Every row belongs to one group in each of 4 separate groupings. Each group adds its own fixed numbers to the row, and there is some noise. The rows also spread widely along 10 directions, which tell nothing about the answers.
(in the rows, 128 means zero)
Some rows, each with its group in each grouping after it:
[ 86 109 103  79  85  85 100 119 176 131 134 106  58 148 137 149 125 124
 169 104 158 116 124 108 102  50 111 145 114 168] : tuseb (1) J_98 J_16
[127 123 185 149  69  87 112 113 191 170  99  98 102 137 131 104 121 148
 116  63 202 118 145 126  80 201 108 137 144 203] : fodu (1) J_742 J_16
[130 140 179 170 145 183 131 123 168 125 171 112  86 130 145 139 144 141
 115 134 101 143 135 144 116 154 110 141  84 144] : Gegud (2) J_733 J_744
[124 116  76  98 104 117 110 115 138 160 152 120 118 149 132 153 118 144
 141  85 139 112 114 100 137 161 129 106 124 116] : vod (3) J_270 J_862
[ 95 126 135 109 135 109 156 188 155 152 174 140 102 145 152 223 134 115
 115 136  90 145 109  93 130 103 162 138 105 103] : nafut (0) J_135 J_744
[116 115 124 108  82  89 115 142 161 142 111 118 128 151 136 136 129 117
 109 126 171 100 131 125  90 176 126 152 172 138] : nafut (3) J_742 J_862
[ 87 107  64  86 138 120 119 138 162 140 178 128  63 147 159 176 135 138
 152 132  96 180 108  70 147  92 130 147  93  81] : Gegud (2) J_98 J_862
[107 123 101 111 135  53  96 122 142 159 131 110  85 199 162 185  72 125
 157 112 146  95  97  86 137 151 145 121 143 104] : fodu (0) J_135 J_16
[121 107 172 169 125 176 149 120 131 149 173 127 137 107 109 189 114 154
 136  77 108 125  99 130 144 134 153 109  98 175] : tuseb (2) J_733 J_744
[118 120 164 155 115 124  92 107 171 151 105 124 102 154 131 117 118 150
 122  91 171  71 142 150  99 218 120 121 138 177] : vod (1) J_270 J_16
[134 149 204 191 170 130 123 110 139 104 165  98  81 170 145 183 104 112
 128 162  98 101 117 151 128 132 129 133 102 126] : tuseb (2) J_135 J_862
[150 138  81 153 101 155 149 132 120 124 153 106 181 144 142 134 137  76
  80 161 110 126 156 141 109 194 122 132 181  79] : Gegud (2) J_733 J_744
[136 127 166 202 104 103 105  53 132 100 141  44  95 140 127  94  88 132
 150 148 154 130 139 145 117 121  91 146 137 164] : tuseb (2) J_270 J_744
[ 76  73  71 147 109 131 155 115 103 117 167 123 156 107 110 187 103 132
 162 136 105 156  93  86 170  89 167 144 174 112] : Gegud (1) J_135 J_744
[151 153 115 171 127 166 163 123 105 124 170 121 163 143 123 192 118  69
  88 124  84 102 136 155 129 160 137  85 145  89] : fodu (0) J_135 J_744
[146 159 196 150 169 162 126 130 157 150 171 124  68 170 139 206 114 136
 134  71 112  79 109 151 127 152 134  88  59 163] : fodu (1) J_733 J_16
[149 153  64  88  89 105 132  98 144 133 183  78  94 151 138 153 120  79
 137  96 121 137 137 119 126  64  96  89 105 112] : Gegud (2) J_135 J_862
[ 97 108 142 108 125 163 118 167 151 121 138 147 123 144 141 175 149 125
 111 154 129  87 119 132  92 158 143 177 156 130] : fodu (1) J_733 J_862
[150 150 173 166  96  77 113 101 176 157 134  66  96 158 156 103 108 127
 112 111 163 151 152 115  96 190  93 138 131 147] : fodu (2) J_135 J_744
[119 112  87 142 132 180 116  95 105 122 161 124 138 132 116 164 107 130
 147 105 110  82 113 145 145 143 132  97 136 118] : tuseb (0) J_270 J_16
[144 120  86 172 144 187 146 106  94 140 182 108 185 133 133 167 106 145
 123 118  97 125 105 124 162 209 147 117 155  87] : Gegud (2) J_733 J_744
[113 132 114 132 133 109 104  95 160 107 158  87  52 156 153 137 125 124
 151 149 112 147 136 116 130  90  87 145  99 106] : tuseb (1) J_742 J_862
[ 74  61  29 123  69 122 121  94 158 136  84 170 131 101  89 113 134 105
 112  98 136 161 158  99 140 154 128 108 191 126] : fodu (0) J_733 J_862
[117 111  81 114 116 126  96  70 164 160 164  82  67 136 148 112 103 188
 181  63 148 160 109  90 149 146 101 121  95 149] : Gegud (2) J_98 J_16
[ 99  84 122 142  79 177 128 104 136 137 154 112 148  80 105 131 132 171
 149  83 143 133 116 124 121 129 126 149 142 187] : tuseb (1) J_98 J_744
[105  75 142 185  73 170 148  87 126 109 128 117 171  75  78 118 124 136
 121 109 150 142 124 134 130 147 147 136 186 194] : Gegud (2) J_733 J_862
[ 96  98 129 179 179 129 124 141 143 134 139 148 114 158 145 176 119 156
 120 177  89 144 112  99 159 223 159 148 142  67] : nafut (3) J_270 J_862
[106  78  77 137 116 198 148 100 104 151 186 129 158  78  99 163 123 181
 147  66 101 162  95  93 172 150 147 106 130 125] : fodu (0) J_270 J_862
[129 132 175 180 124 120  99  68 139  91 147  45  84 147 152  96  99 144
 160 158 158 114 126 146 108 126  91 175 137 155] : tuseb (2) J_742 J_16
[ 91  66  95 190  90 100 141  61 142 126 112 119 119  96  89 121 105 142
 145  90 137 194 132  90 164 141 131 117 165 143] : fodu (1) J_742 J_862
[ 82 120  98 122 132  94 116 139 173 130 132 144  54 161 143 169 127 107
 128 143 105 151 133  94 135 101 130 126 109 103] : vod (0) J_733 J_744
[136 138  74 100  98 174  96  86 152 117 165  85 102 134 143  91 145 138
 135 121 144 114 142 141 104 153  77 140 129 131] : Gegud (3) J_98 J_862
[105 113  92 100 104 142 101  91 125 109 145 106  95 144 124 150 107 128
 172 102 148  78 108 142 115  76 113 141 133 145] : fodu (1) J_742 J_744

New rows. What belongs after each?
[ 79  56  84 167  94 132 162  79 108 127 143 144 154  78  66 182  90 140
 166  77 108 158  96 100 186  88 174  91 153 158] : nafut (3) J_135 J_744
[112 141 120  96 155 124  84 127 157 114 157 102  53 190 164 161 117 136
 159 154 132  85 107 123 118 115 113 156 110 121] : Gegud (1) J_733 J_862
[117 112 125 171  92  59 161 135 138 141 125  97 148 139 136 164 110  99
  99 137 144 159 133  97 129 165 149 127 184 115] : nafut (0) J_742 J_16
[113 110  99 184 146 163 171 105 129 130 167 146 129 108 104 191 120 110
 116 101  60 166 130 122 179 143 153  64 116 102] : nafut (0) J_135 J_16
[ 64  63 107 143 137 167 132 122  98 116 144 165 143 113 103 214  96 148
 168 112 112  90  71 117 161 104 185 133 155 137] : tuseb (0) J_742 J_16
[113 136 160 113 109  77  92 155 192 167 110 112  77 185 171 143 120 137
 118 119 175  98 133 111  72 189 116 171 137 147] : fodu (1) J_98 J_744
[150 170 135 101 150 145  97 120 117 118 189  65  88 191 174 178 100 124
 155 127 140  49  91 150 101 117 115 136 109 127] : fodu (0) J_98 J_16
[127 109 126 163 135 176 125 122 129 139 155 121 154 131 131 147 123 151
 113 127 121 124 114 125 136 221 142 141 155 118] : Gegud (2) J_733 J_862
[125 113 156 172 106 133 127  85 131 130 142  99 114 125 102 147 101 136
 134  87 142 118 119 131 131 140 130  99 129 172] : fodu (0) J_270 J_862
[ 89  66  82 147 128 231 122  75 124 120 156 155 132  77  92 141 123 181
 160  75 109 127 100 133 161 149 146 119 131 160] : Gegud (2) J_98 J_862
[107 126 153 101 131  87 133 180 144 152 163 109 108 172 160 224 113 138
 143 119 142  94  85 105 112 119 164 150 127 141] : nafut (1) J_98 J_16
[126 117  55 117  94 177 171 117 116 129 188 134 162 105 109 176 140  85
 115 103  77 156 140 119 142 101 127  95 131  85] : fodu (3) J_135 J_744
[ 73  72 162 195 121 129 163 145 128 131 125 162 147 114  99 201 113 127
 120 131 111 144 111 106 144 140 183 138 162 137] : fodu (1) J_270 J_744
[140 133 158 140  79 119 154 150 130 132 146 100 163 140 124 176 129  88
  93 123 156  95 122 142  86 142 149 132 168 162] : Gegud (2) J_98 J_862
[ 91 128 177 127 148  51 111 164 200 151 116 142  42 190 166 192 109 119
 130 141 131 122 121 100 110 137 149 142 101 128] : nafut (2) J_135 J_16
[145 143 167 135  95  91 142 113 146 160 165  82 105 149 121 183  99 125
 135  60 155 123 102 114 133 104 137  87  92 189] : Gegud (2) J_733 J_862
[124 131  81 121  98 107 142 140 160 131 140 134 125 151 138 157 147  64
  87 153 108 147 162 111 117 152 120 113 156  79] : Gegud (3) J_135 J_862
[112 126 175 160 152  99 114  98 125 121 155  87  72 170 134 202  68 151
 184 103 138  91  72 122 139  86 151 134 103 166] : fodu (1) J_98 J_744
[131 148 113  85 105 165  82 126 155 124 129 114 107 165 154 118 133 114
 120 118 171  28 134 176  67 176  97 144 150 150] : Gegud (0) J_742 J_16
[114 115  66 107 128 150 121 126 127 139 157 141 126 152 132 187 121 113
 144 103 106  86 122 128 136 128 132  95 125  98] : tuseb (1) J_270 J_16
[106  95 112 114  73 104 112 112 159 170 136 110 132 118 122 134 120 161
 141  73 163 135 123  95 123 162 124 134 152 169] : tuseb (1) J_135 J_862
[118 119  84 172 161 171 119  50 136 119 187  96  67 125 136 131 101 167
 178  99  81 174 114 112 186 115 101 105  73 100] : Gegud (2) J_742 J_744
[121 140  97 115 116 159 119 158 153 119 155 113 135 153 170 131 161  98
  95 193 115 110 159 132  83 180 105 182 172  75] : Gegud (1) J_135 J_744
[102 124 139 105 135 122  86 122 155 164 142 129  68 169 140 193  92 163
 166  61 145  64  82 123 126 128 139 113  83 173] : tuseb (0) J_98 J_744
[ 85  94 139 118 135 109 124 133 113 116 159 119 103 150 122 211  93 145
 170 132 128  97  68 109 140  70 172 146 128 140] : nafut (2) J_270 J_862
[121 128  70 113 108  54  86  93 140 128 132  68  82 194 165 115  87 115
 158 152 156 122 130  97 115 121  98 152 155  82] : fodu (2) J_270 J_744
[101 109 137 151 105 103 109  98 149 133 114 122 104 151 110 161  89 127
 150  93 155  82 113 134 127 130 143 113 147 179] : Gegud (1) J_135 J_744
[102  82 114 173  64  61 103  61 155 135  79 101 111 132 105  88  85 129
 141  98 184 141 145 109 120 151 116 129 179 166] : fodu (2) J_270 J_744
[146 160 136 109 139 135 134 128 133 143 220  62  91 154 158 189 113 147
 157 104 108 123  98 119 133  89 116 127  77 125] : nafut (1) J_135 J_744
[104 105  73 161 124  95 113  79 153 152 146  89  81 137 139 125  93 166
 160  99 126 188 116  73 169 160 116 114 127 116] : Gegud (0) J_98 J_744
[103 125 111 107 127  90 104 102 124 107 172  57  67 168 148 173  87 143
 195 133 144 101  83 116 131  39 125 156 119 147] : nafut (1) J_98 J_744
[ 88  86  91 117 130 100 152 165 111 156 143 161 150 158 136 248  91 114
 139 108 116 114  76  80 146 131 200 127 157  94] : fodu (2) J_98 J_16
[ 47  44  99 111  84 108 119 141 174 137  95 173 115 101 106 137 139 149
 132 125 145 156 125  88 118 130 155 163 169 145] : nafut (2) J_270 J_862
[130 126 105 189 108  75 165 138 125 155 133 121 176 162 135 192 101  74
  86 137 110 141 142 104 143 200 160 101 189  80] : Gegud (1) J_135 J_744
[ 86  63  79 150  85 191 140  86  96  98 150 114 177  77  87 134 121 144
 155 125 130 132 111 127 143 106 143 161 193 152] : fodu (1) J_733 J_744
[ 92  91 146 179 146 177  98 109 129  92 129 123 128 137 130 128 127 153
 133 187 123  87 124 147 116 188 127 182 172 120] : tuseb (1) J_270 J_862
[ 98  97 154 190 131 170 137 111 119 117 128 154 147 121 101 181 107 126
 124 115 115  87 114 152 132 168 161 126 164 149] : fodu (1) J_135 J_744
[100  94 102 209 142 192 138  85 143 117 108 187 131 113  89 150 127 100
 104 108  77 121 162 163 148 198 137  84 148 115] : fodu (1) J_135 J_744
[120 133 139 153 119 113 150 105 114  92 179  78 106 140 123 180 113  96
 144 149 112 128 117 127 134  56 132 130 131 135] : vod (1) J_135 J_862
[ 84  65  83 177  79  98 118  89 142 128 110  95 151 106 120  86 115 156
 139 154 150 184 142  85 143 178 122 180 206 128] : tuseb (1) J_733 J_744
[ 80  87 117 136 144 179 131 119 101  90 151 159 127 137  93 224 103 117
 158 122 108  60  80 146 153  80 179 118 144 150] : Gegud (1) J_733 J_862
[ 95 125 152 120 137  75 124 176 187 166 131 152  75 174 162 197 122 117
 114 132 116 130 121  98 112 148 148 140 108 112] : nafut (2) J_135 J_744
[132 114  88 184 118 150 152  99 104 136 162  98 164 118 116 162 106 131
 119 105 105 145 118 122 159 180 140 100 158 111] : nafut (0) J_98 J_744
[ 92 109 138 162 146  84 120 102 165 131 151 105  36 153 147 160  99 147
 166 123 111 188 108  81 153  93 128 143  85 119] : fodu (2) J_98 J_744
[114 120  97 107 146 201 112 106 140 142 167 152  81 130 118 184 124 150
 145  50 104  91 103 140 143 131 127  79  74 143] : fodu (0) J_98 J_862
[ 85 106 149 146 143  85 117 146 157 130 119 139  91 165 140 186 106 123
 123 156 126 109 111 109 129 159 159 142 153 122] : nafut (0) J_135 J_862
[103 109 111 137 128 123 146 130 131 155 164 133 116 134 132 198 109 146
 146  87 110 141  97  97 157 126 154 118 111 116] : vod (1) J_742 J_744
[100 102 107 128  95 104  93  84 182 161 127 109  77 128 129 111 111 165
 164  73 149 144 135 102 131 145  98 123 112 165] : tuseb (1) J_135 J_744
[115 118 111 169 135 114 119 123 155 134 115 139 128 165 146 148 121 100
 101 163 110 119 154 121 123 220 130 127 170  79] : tuseb (3) J_135 J_16
[129 133 147 169 111 100 108  94 164 131 110 112  89 161 133 132 105 107
 121 113 142 107 145 148 107 157 105 118 124 142] : tuseb (2) J_742 J_744
[132 135 168 128  56  42 125 135 174 158 129  65 113 153 142 131 123 112
 119 112 189 127 149 107  78 123 105 137 144 179] : tuseb (1) J_270 J_16
[106 118 150 180 161  90 118  96 149 144 126 141  69 175 116 208  74 130
 151  84 112 105  99 119 169 150 159  71 104 145] : Gegud (1) J_135 J_862
[ 97 112 143 111  82 126 110 136 166 127 123 132 116 134 130 139 136 112
 121 139 151  92 138 134  82 127 118 162 148 160] : tuseb (3) J_135 J_744
